The same things were measured in two ways. Each way mixes the same 10 hidden numbers, adds some noise and spreads widely along 6 directions of its own, which tell nothing about the thing.
In the rows, zero is written as 128.
Some things both ways: the first way, then the second way.
[139  82  87 117 137 103 143 148 127  90 152 155 140 100 111 139 136 168
 135 140 153  85 131 174 114  94]
[112 137 144 108 159 100 127 121 110 153 140 131 114 135 138 117 133]

[115  99 141 111 119 168  95 141 116 102 104  60 155 159  87 114 149 152
 106 133  85 140 143 151 148  89]
[110 120 140 127 144 132 135 126 116 131  92 139 113 141 123 107 153]

[116 138 127 140 158 155 160 146 119 138  76 127 126 123 138 129 157 106
 199 153 146  83 120 155  86 148]
[166 151  92 116 192 157 130 129 153 194 130 108 187  70 144  99 142]

[107 118 111 105 135 175 133 123 104 128 139  90 123 117  84 129 105 155
  62 166 122 136 119 121 124 123]
[130 136 105 148 118 120 145 119 132 123 142 142 111 143 153 129  86]

[126 104 127 132 111 116 126 128 100 115 153 122 156 140 165 108 151 143
 108 107 110 129 127 144 132 132]
[167 125  84 123 104 161 171 137 127 119 100 113 115 124 142 107 125]

[126 102 115 112 128 124 114 141 107 117 135 106 153 146 137 105 136 152
  97 119 108 153 138 135 137 124]
[120 134 129 123 140 108 146 128 145 188 150 108 120 126 135 106 148]

[161 100 103 113 123 144 120 152 140 110 149  78 155 157 151 129 117 141
 133  91 107 152 172 137 156 101]
[ 69 148 143 110 113 193 125 157 145 191  94  96  95 190 113 139 130]

[104 144 153 143 129 139 124 123 101 135 127 109 143 140 133 100 146 115
  86 120 117 150 115 112 131 140]
[129 140  96  98 124 158 156 115 135 123 108 107 108 151 134 110 126]

[124 116 133 134 155 142 140 129 104 116 108 111 135 122  85 140 129 134
 128 151 131  95 112 140 128  89]
[164 142 104 122 122 128 161 145  80 173 139 148  81 132 140 149 125]

[140 134 113  82 115 152 102 137 108 115 141  66 127 123 152 131 147 149
 134 121 106 125 152 143 130 114]
[145 128 149 128  68 207 120 114 166 139 132 119 154 103 148  63 126]

[105 117 137 134 161 133 134 124  82 133 114 148 109 118  93 164 132 163
 121 168 134 113  99 144  90 156]
[155 130 131  98 151 106 169 149 104 131 161 140 125 116 154 104 129]

[134 120 119 140 131  91 151 117 149  76 143 157 109  98 107 133 160 144
 142 157 162  93 144 161 136  99]
[100  99 187 103  92  92 130 125  75 149 135 140  47 156 121 105 135]

[135 118 111 120 123 135 134 139  87 130 168 132 147  92 143 131 151 131
 120 120 148  81 106 147  98 125]
[154 157 100  97 151  95 153  90  88  63 140  91 122 161 165 107 137]

[115 121 121 152 157  91 152 135 115 113 103 173 109 107 141 141 157 131
 151 144 162  91 121 155 112 151]
[140 157 161  84 132 116 133 130  99 189 157 110 115 122 137 103 127]

[119 129 146 140 124 102 140 112 109 108 142 122 144 133 156  86 164 117
 126 129 106 137 130 131 145 111]
[114 148 137 110 129 136 147 147 111 114 142 119  97 156 154 131 126]

[117  55 112 124 125 119 117 144 122 106 153 123 169 144 119 117 117 171
  75 119  84 177 137 144 149 135]
[ 80 150 168 104 143 133 121 139 114 162 113 118 110 164  91 133 120]

[120 118 109  98 116 128 110 147 134 104 147  91 154 146 158  96 133 151
 115 101 107 161 159 142 137 107]
[110 207 124 125 134 118 162 138 138 100 114 115 124 129 147 126  95]

[165  99  82 114 124 105 148 142 129 102 153 131 149 130 184 133 129 154
 163 105 142  97 158 160 130 121]
[114 121 136 127 133  89 156 112 128 154 130 129  91 154 169 116 171]

[118 128 123 135 125 119 147 110 116 129 131 125 139 138 171 108 130 133
 105 124 121 153 139 115 142 184]
[ 83 157 163 101  98 144 131 114 134 115 106 124  99 172 163 133 115]

[118  94 111 119 149 117 128 142 115 114 143 119 143  96  96 120 134 139
  90 143 124 141 126 126 143 120]
[111 153 152 102 148 176 108 103 120 119 121 127 144 150 130 109 151]

[104 121 143 150 135 105 123 129  91 124 112 142 141 136 140 111 152 131
  81 115 133 125 107 134 133 146]
[124 170 120  76 135 138 140 136 112 165 126  90 115 147 137 119 100]

[132  99 147 154 128 102 122 135 100 125 110 139 174 154 105  68 169 117
  63 133 124 137 112 125 157 123]
[127 154  95 126 142 140 159 105 142 113  83 107 135 164 126 133 165]

[128 119 104 107 142 130 129 138 138 107 156  97 132  98 112 132 119 138
 116 128 131 144 150 122 141 109]
[110 144 140 107 144 125 129 122 102 136 142 120  97 153 138 111 142]

[119 105 154 163 122 144 140 125 111 121 114 119 152 164 125 102 166 122
 130 138 105 130 128 144 131 126]
[119 169 145 142  98 131 130 139 111 178 144 109  98 135  96 131 105]

[118 116 128 101 136 159 103 146  90 125 124  82 145 149  90 105 126 151
  78 142 102 134 114 136 125  75]
[128 155 102 117 108 160 173 156 151 162 105 124 108 147 139 153 106]

[121 151 142 128 113 176 116 129  90 133 114  82 148 167 165 128 166 133
 161 100 127  99 136 148 101 135]
[147 142  77 108 140 117 172 146 126 131 108  90 108 119 181  93 127]

[138 151 107 126 161 129 143 132 125 134 126 130 118 100 113 157 119 131
 123 129 184 114 136 112 117 155]
[139 136  85 103 159 136 161  99 133 117 108 123 126 134 175  90 162]

[142 138 123 165 135 150 168 129 122 142 104 115 160 153 191 127 140  92
 180  88 152 102 148 123 128 173]
[126 202 104 131 142 113 129  94  98 164 135 101  96 147 160 129 132]

[185 134 109 102 128 157 143 131 116 143 150  90 165 137 162 165 105 145
 193 101 131 110 151 130 110 156]
[118 139 134 116 115 127 142 115 120 139 134 132  99 141 166 118 159]

Other things, the second way, with their names:
(591): [161 104  94 119 139 131 182 161 106 102 100 128 100 123 151 100 162]
(318): [144 104 123  84 101 189 163 171 126 159 101 120 114 140  90 106 118]
(148): [173 128  86 120  87 200 169 151 129 118 117 147  91 108 188 106 118]
(257): [114 117 167 144 123  88 161 147 125 152 131 120 104 155 115 123 169]
(1272): [129 135  93 104 109 154 151 126 122 126 143 112  85 160 179 111 119]
(986): [134 148 102 124 142 123 142 109 102 140 138 120 105 151 137 114 123]
(856): [166 137  95 105 119  88 183 142  79 159 120 105  69 147 142 140 120]
(278): [114 199 163  97 144 187 116 139 124 136 130 117 151 135 117 121 102]
(101): [149  65 142 107 113 142 146 125 121 191 112 137  94 118 126  85 186]
(83): [147 144 122 115 105 173 166 155 145 133 122 123 130 140 149 141 137]
(1178): [150 112  92 130 113 243 114 140 124 170 119 133 126 135 112 108 105]
(142): [140 165 139 137 103 126 146  95 124 126 156 147 118 122 126  96 125]
(192): [190 112  87 151  89 141 200 157 115 124 113 183  83  90 162 116 123]
(906): [143 137 124 118  99 110 173 145 115 112 160 128  82 133 160 110 117]
(1099): [155 135  97 141 127 165 163 141 143 151 110 130 137 125  88 123 134]
(706): [153 128  86 139 161 168 135 191 126 230 148  96 139  99  89 104 102]
(1262): [121 172 132  84 116 132 146 126 104 103 169 101 101 169 152 120 101]
(930): [153 134 120 110 108 143 147 122 128 177 167 147 106 113 177 115 113]
(485): [154 106  94 142 141  86 183 131 132 170 140 130 112 131 154 123 156]
(793): [129 193 106  84 136 165 161 168 134 185 107 113 110 128 131 149  73]
(728): [102 171 125 144 148 162 109  99 106  60 144 121 117 162 128  98 111]
(820): [117 122 154 131 111 128 105  72 136 180 150 141 105 114 168  82 178]
(367): [128 136 141 112 133 109 141 121 128 156 153 117 127 124 148 102 127]
(563): [160 100 101 148 121 105 175 130 101 124 181 136  78 152 141 106 164]
(807): [149 177  93 118 131 169 163 164 138 168 131 120 112  93 136 121 109]
(312): [149 150 119 110 125 126 161 134 130 157 133 133 117 111 174 123 131]
(427): [ 72 153 147 161 151  99 116 120 113 128 182 151  92 170 147 137 126]
(1276): [167 196 135 147  84 118 160 130 101 118 168 129 116 104 113 114 101]
(884): [122 145 153 103 133 124 134 110  77 118 165 153  86 174 154 137 139]
(1148): [161 119  90 134 133 131 159 161 123 164 162  99 127 117 119 103 110]
(567): [148 120 109 119 147  53 172 107  99 156 153 140  84 131 178 123 161]
(1225): [140 114 115 102 116 147 142 131 131 164 106  89 132 143 123 108 136]
(66): [175 114 120 168  80 126 149  80 125 132 157 149 120 110 125  88 153]
(741): [113 120  97 118 178 158 129 133 133 149 134 112 133 153 139 106 126]
(624): [122 111 132  83 118 104 157 154 100 211  83  94  64 139  99 118 148]
(561): [114 136 142 127 108  66 160 111 112 108 140 131  83 149 158 115 131]
(862): [116 173 156 138  84 157 145 105 146 121 128 168 118 129 124 115 109]
(115): [ 38 219 206 106 107 168  82 125 126 138 133 121 101 175 148 150  79]
(225): [148 135  77 127 157 156 171 152 119 143 123 137 118 145 140 141 139]
(570): [158 123  82 118 142 162 163 132 125 113 123  97 129 155 133 110 153]
(406): [145  86 109 124 138 122 168 147 136 152 134 140 123 109 148  84 124]
(908): [118 133 124 107 148  73 183 160 120 143 129 116  91 152 172 132 138]
(725): [134 117 127 115 129  87 166 152 113 160 130 129  99 113 142  96 111]
(838): [106 116 145  88  94 221 122 140 149 185  98 123  97 141 127 103 149]
(590): [170 188 110 160 102 160 150  81 103 113 154 155 118 146 104 146 129]
(1128): [122 166 119 102 143 104 141  95 103 115 147 123  95 132 152 108 123]
(1203): [128 110  89  90 140 162 155 172  97 143 113  89  90 181 120 140 131]
(188): [119 149 105 138  99 160 149 144 141 138 127 125 103 150 142 143 101]
(717): [ 76 252 153 119 147 112 117  99  94  63 142 107 102 166 130 140  96]
(596): [100 124 146 106  81 180 159 174 163 196 112 130  86 146 139 120 110]
(292): [146 135 119 162 135 102 169 168 113 182 137 139  94 106 115 127 145]
(34): [133 128  97 140 111 104 185 127 135 145 109 134  91 150 142 142 148]
(344): [131 116 163 153 124  52 144  89 114 114 158 128 117 130 136  76 161]
(1268): [148 169  93 131 145 134 169 154  97 136 109 130 105 143 147 151 142]
(132): [ 88 171 147 117 162 103 133 137 123 177 116 147 101 119 158 140 136]
(6): [155 127 125 108 111 125 154 122 108 169 126 120 102 135 125 117 149]
(1129): [140 146  99 121 116 217 118 145 129 210 136 123 131 134 117 139 102]
(1015): [133 116 126  90 146 120 149 113 126 138 130 132 128 134 115 105 126]
(679): [137 126 104 109 135 148 163 135 132 138  95 117 113 142 134 115 157]
(549): [131 146 149 131  81 106 116  30 104 123 148 109  92 169 114  94 168]
(592): [139 169 126 119 101 122 173 155 146 142 136 106 123 118 139 114 104]
(858): [104  92 129 144 109 164 117 125 126 152 153 134  81 141  95  72 119]
(919): [127 160 143  99 108 120 137  75 150 128 159 119 110 109 164  80 142]
(702): [123 125 123 106 152 171 112 117 127 149 135 112 132 117 134  71 136]
(28): [ 94 121 139  93 108 162 124 131 131 152  97  96  97 170 119 114 131]
(752): [116 122 140  93 137  93 173 163 119 115 154 106 106 156 130 111 119]
(166): [140 181 120 114 118 148 152 129 132 181 127 143 108 120 183 155 130]
(1131): [125  75  97 119 140 125 166 182 104 164 137 119  72 163 138 127 135]
(341): [135 115  97 144 169 188 142 126 154 152  89 157 144 111 120 104 178]
(816): [172 115  90 122 130 144 176 146 112 122 164 147 123 130 148 115 114]
(51): [ 92 195 162  94 128 154  90 136 109 237 158 100  92 133 120 127  81]
(7): [149 131 105 122 118  98 165 121 124 157 126 110 109 127 144 118 141]
(426): [114 120 126 128 130 149 150 162 144 157 105 126 111 122 133 108 131]
(300): [142 140 167 100  94  58 173 111  86 148 140 118  71 161 116 129 157]
(733): [105 153 125  94 158 156 116 111 112  99 106 104 110 160 154 118 128]
(449): [147 108 105 115 187  96 135 145 104 213 189 104 136 138 126 120 119]
(1143): [161  94 102 114 136 143 170 156 114 130 130 117 118 123  97  89 135]
(924): [148 148 143 125  62 159 150 114 107 142 110 138  86 151 113 129 131]
(742): [120 102 112 115 152 110 167 173 115 219 119 118  88 149 112 121 146]
(824): [148 135  69 147 157 124 181 140 130 100  99 146 124 106 125 118 128]
(672): [130 137  78 135 171 112 173 172 110 147  96 108 102 134 114 126 144]
(415): [153 150  99 119 122 126 156 125 126 145 182 137 115 117 189 102 107]
(581): [130 155 130 121  88 178 149 139 133 130 110 126 122 141 124 128 120]
(2): [123 100 115 117 100 186 118 111 151 184 111  94 113 138 103  94 154]
(191): [144 115  87 111 159 148 160 140 121 149 136 133 113 135 149 123 157]
(433): [143 135  99  98 169 126 149 130 118 152 183 120 133 132 159 103 126]
(897): [127 118  67 127 174 107 159 128 145 177 107  77 112 145 143 118 179]
(1278): [110 175 147 113 113 133 145 131 112 139 150 105 103 163 144 131 148]
(540): [123 100 132 121 121 141 127  86 126 119 117 130 117 159 121 106 152]
(217): [118 146 112 131 160 151 133 141 167 183 119 110 152  93 137 100 158]
(224): [ 95 124 186 104 116 123 106 107 106 125 169 103 116 186 113 107 126]
(401): [165 125  78 173 121 119 166 117 136 185 137 133 114 122 148 128 159]
(616): [141 143 135  97 115 144 160 159 141 166 138 124 135 111 166 110 130]
(660): [158 135 127 101 136 152 144 121 119 147 142 117 146 131 141 109 142]
(102): [105 120 160  90 139 138 134 167 141 166 135  97 128 122 118  73 105]
(1074): [135  82 110 103 122 101 157 125 121 121 150 102 112 167 133  99 131]
(1013): [141 129 123 123 134  98 159 133 128 162 121 134 132 128 137 129 127]
(137): [137 158 157 101 102 154 136 103 111 135 109 147 109 127 142 110 141]
(109): [116 116 123  92 168 182 151 175 150 132 138 129 148 133 146  94 123]
(322): [119 135 157 135 112  99 133 100 107 151 136 130  92 130 117  94 158]
(960): [128 113 112  91 182 172 119 131 141 183 151 105 165 138 110  96 141]
(673): [ 90 134 161 126 136 122 102 101 127 114 193 108 133 154 118  76 116]
(1269): [128 224 112 108 122 178 151 152 145 124 112  99 157 144 141 161  71]
(493): [157 136  85  92 110 189 166 169 147 167 108  94 140 127 115 121  91]
(1249): [153 138  95 104 162 193 132 136 143 205 133 108 162 133 139 131 148]
(1025): [ 93 174 156  95 144 198 106 147 129 172 124 126 116 121 132 109 131]
(22): [117 194 126 120  72 130 170 119 166 140 100 104 104 131 126 132  96]
(133): [120 183 133 104 157 123 141 151  97 145 118 118 100 132 169 137 113]
(1235): [150 121 112 144 140  72 194 153 117 152 145 136  97 139 147 133 161]
(1082): [132 166 100 122 125 162 150 120 135 149 103  97 126 151 113 134 137]
(269): [100 159 150 124 119 154 136 120 120 132 105 151  93 135 121 107 149]
(1273): [106 157 165 141  59 135 132 103 164 145 112 119 115 134 104 120 116]
(186): [106 120 128  92 155 151 139 138 143 143 105 119 126 157 156 136 149]
(1045): [147 146 106 123 153 119 161 142 113 170 112 127 131 127 122 135 123]
(885): [138 154 123 129 138 142 147 139 122 159 100 127 134 116  92 123 126]
(65): [135 101 119  97 137 136 140 130  75 126 135 128  87 164 121 100 129]
(558): [150 145  79 126 135 155 163 161 141 144 114  95 148 126 133 117  93]
(16): [151 140 121 119 109 106 186 132 133 120 101 111 120 136 118 127 160]

Some of these things the first way, each followed by its name:
[ 98 146 135 124 131 130 131 124 133 103  92  79 138 139 168  93 156 107
 155 114 108 136 154 135 150 113]  (133)
[164 114 146 127 121 155 124 142 106 123 111  73 182 174 149 126 141 125
 189  95  92  98 135 158 132  86]  (1268)
[145  94 126 125 129  78 117 150 108 105 138 165 153 130 106  84 176 148
  97 147 134 114 116 161 127  88]  (16)
[124 124 117 154 138 112 156 123 123 132 148 150 140  94 119 100 149 101
  67 139 164 141 127  94 147 170]  (549)
[135 103 123 127 129  97 121 139 118  92 134 124 138 121 111 103 150 135
  94 132 123 113 128 151 156  69]  (924)
[112 143 149 133 124 152 124 125 109 130  98  96 129 152 131 101 155 117
 105 140 113 135 126 131 132 138]  (558)
[126 179 125 128 144 162 167 125 118 161 146 125 124 110 175 146 131 111
 196 126 158 118 131 118  64 191]  (919)
[106  94 123 151 164 147 152 135 130 125 111 126 134 136  84 135 124 138
 124 156 126 158 138 122 129 149]  (341)
[ 74 111 143 152 149 134 130 136  88 135 108 135 139 155 130 111 131 139
  91 126 110 149 103 136 108 142]  (793)
[126 147 154 129 127 158 131 119 108 149 143 110 125 142 142 142 129 138
 144 137  99 154 120 130  94 170]  (752)
[159 105  98 123 121  86 143 134 158  88 155 140 142 136 171 124 138 156
 164 109 132 133 173 158 145 123]  (426)
[124 142 158 153 131 157 142 114 104 143  72  84 152 176 148  88 149  93
 123 133 103 135 130 112 153 149]  (401)
[108 108 134 154 150 101 140 127 100 120 110 158 130 119 105 110 158 128
  85 155 142 122 109 131 133 143]  (6)
[107 115 142 138 144 177 126 131  83 144 120 107 134 146  89 149 131 149
 107 148 118 129 109 133  98 143]  (142)
[157 126 117 136 129 167 157 135 130 149 159 115 146 124 142 150 124 121
 161 124 139 132 141 122 102 175]  (2)
[141 100  99 114 125 126 130 138  99  96 133 113 153 127 143 125 157 152
 148 121 143  72 141 165 127  91]  (820)
[126 107  93  92 164 150 124 149 138 116 155  83 141 103  84 158 100 160
 134 129 131 166 161 114 126 117]  (1025)
[137 109 104  99 147  99 120 137 131 103 135 112 128 120 106 106 121 153
  83 144 121 160 148 124 158 100]  (1235)
[112  97 140 135 109 160 125 128 101 140 131 108 167 177 141  87 150 145
  90 138  83 170 127 132 120 170]  (1273)
[153 120 143 151 112 109 147 129 138 117 164 142 145 136 187 142 138 128
 186  96 103 130 136 161 115 146]  (1143)
[120 139 136 149 115  96 147 115 148  93 102 138 114 131 171  82 190 110
 138 147 132 120 153 152 153 140]  (344)
[143 142 131 125 130 129 143 118 134 124 125 104 130 119 137 114 137 112
 124 140 123 134 140 120 147 140]  (66)
[109 125 140 147 139 152 148 120 116 129 109 116 123 139 145 144 145 131
 167 143 114 130 135 142 111 171]  (101)
[127  92  92  92 132 105 113 141 107 107 153 122 145 110 126 119 122 172
  75 129 124 144 134 139 139 130]  (367)
[101 113 140 142 127 144 123 125  98 124 122  95 151 144 132 111 133 126
  74 112 107 143 121 121 151 133]  (986)
[133 131 121 143 120 110 153 123 128 125 139 129 151 135 211 121 123 118
 148  85 122 130 138 135 135 170]  (856)
[145 116 130 133 109 151 146 133 114 121 156 111 129 117 164 135 149 120
 165 133 102  93 123 164 109 120]  (224)
[136  72  92 118 128 157 129 147  97 127 184 126 153 123 108 156 115 179
  92 128 133 132 131 141 102 145]  (28)
[ 99 152 145 124 139  95 129  96 135  98 109 100 120 137 138  98 129 134
  99 135 105 176 148 109 174 130]  (192)
[143 117 105 111 163 121 137 129  91 147 160 139 132  93 103 172  83 159
  90 135 149 134 108 106 113 168]  (433)
[169  93 108 113 117  94 125 144 122  98 165 128 160 131 148 119 136 154
 135 109 116 112 140 162 140  87]  (581)
[117 134 139 147 146 153 154 128 110 133  92 117 113 121 128 137 131 108
 143 156 122  91 104 147 115 134]  (449)
[167 112 106  99 121 151 141 130 145  96 164  68 153 125 118 123 111 139
 150 129 109 120 160 139 154  59]  (427)
[127  81 138 161 128 142 138 138 111 119 119 126 153 170 148 139 144 144
 150 117  98 127 133 162 125 141]  (706)
[158 122 109 100 144 146 140 143 106 141 153 108 135 116 133 142 116 142
 164 145 116 121 128 137  98 125]  (83)
[130 103 111 121 135 108 128 149 113  94 130 129 137 114 139 135 149 149
 156 119 135  82 129 175 118  84]  (137)
[ 97 115  86 117 146 131 153 129 139 113 172 118 125  71 119 118 123 129
  88 141 153 158 149 104 133 149]  (733)
[146 137 145 144 147 146 153 119  90 143 135 136 114 122 123 178 113 138
 159 145 131  86  97 145  91 138]  (816)
[118  94 143 167 143 162 154 141 118 141 100 139 150 162 117 141 140 135
 159 145 116 131 121 151  98 177]  (885)
[139  80 136 161 104  91 144 133 121  94 124 150 152 177 199  89 182 137
 164 119  88 121 146 184 142 125]  (257)
[108  94 121 118 134 153 134 127  84 145 137 104 159 141 139 118 115 153
  95 135  89 161 117 120 120 174]  (186)
[138 107 113 151 148 120 158 132 105 137 166 159 129 102 123 141 133 128
 110 141 154 125 119 119 113 160]  (570)
[151 107 127 140 112  89 135 128 113 123 126 147 161 141 181 103 154 131
 112 109 124 124 128 143 148 171]  (1225)
[116 150 132 129 143 180 150 130 145 148 146  84 150 119 101 116 124 103
 136 135 132 176 148  91 116 153]  (717)
[124 146 143 144 127 166 138 123 152  96 153  91 101 122  94 142 148 120
 155 146 132 120 151 144 125  68]  (858)
[142  95 145 146 133 106 125 151 121  99 121 143 145 139  88  99 168 128
 122 148 119  99 113 172 131  50]  (1099)
[105 100 119 137 155 177 157 119 112 154  98 104 165 171 132 151  94 161
 144 131 113 173 144 111 110 230]  (132)
[145  96 116 133 110  86 122 145 147  95 140 136 174 154 186 110 146 148
 146  75 118 142 159 163 148 137]  (624)
[141 192 103 104 158 165 171 111 147 138 155  86  92  85 157 176  96 117
 206 134 162 125 164 102  99 158]  (148)
[125 144 153 142 130 140 144  96 108 145 119 100 148 155 130  93 126 117
  85 143 105 171 126  90 154 171]  (188)
[147 139 132 118 122  99 123 110 113 126 155 134 128 103 111 116 131 136
  53 145 138 144 117 110 149 154]  (1074)
[122 174 158 148 147 124 152 104 100 150 137 137 115 104 128 122 144 100
 118 146 147 127 103 100 111 159]  (1262)
[136  92 123 124 126 120 127 135  99 122 108 137 155 152 132 121 134 161
 110 138 113 111 113 161 124 144]  (1013)
[137  91 125 163 151 110 165 142 109 123 147 156 144 108 109 120 130 109
 119 141 134  97  98 140 128  88]  (590)
[106 154 137 130 160 164 149 119  98 153  90 114 117 131 118 135 133 126
 144 166 138 121 116 118  95 172]  (312)
[133 134 137 138 144 103 145 126 155 100 122 145 131 117  69 102 148 127
 116 165 158 128 133 133 135  94]  (824)
[111 150 139 143 162 107 165  94 127 138 126 117 121  94 134 125 102 101
  99 143 122 173 127  76 163 183]  (884)
[126 122 160 196 141 133 163 131  98 144  97 164 147 158 134 103 179  89
 142 140 144  97 102 141 107 147]  (1082)
[124 134 157 147 134 104 137 118 153  96  86 106 143 163 129  77 168 109
 147 138 104 157 159 133 169 105]  (292)
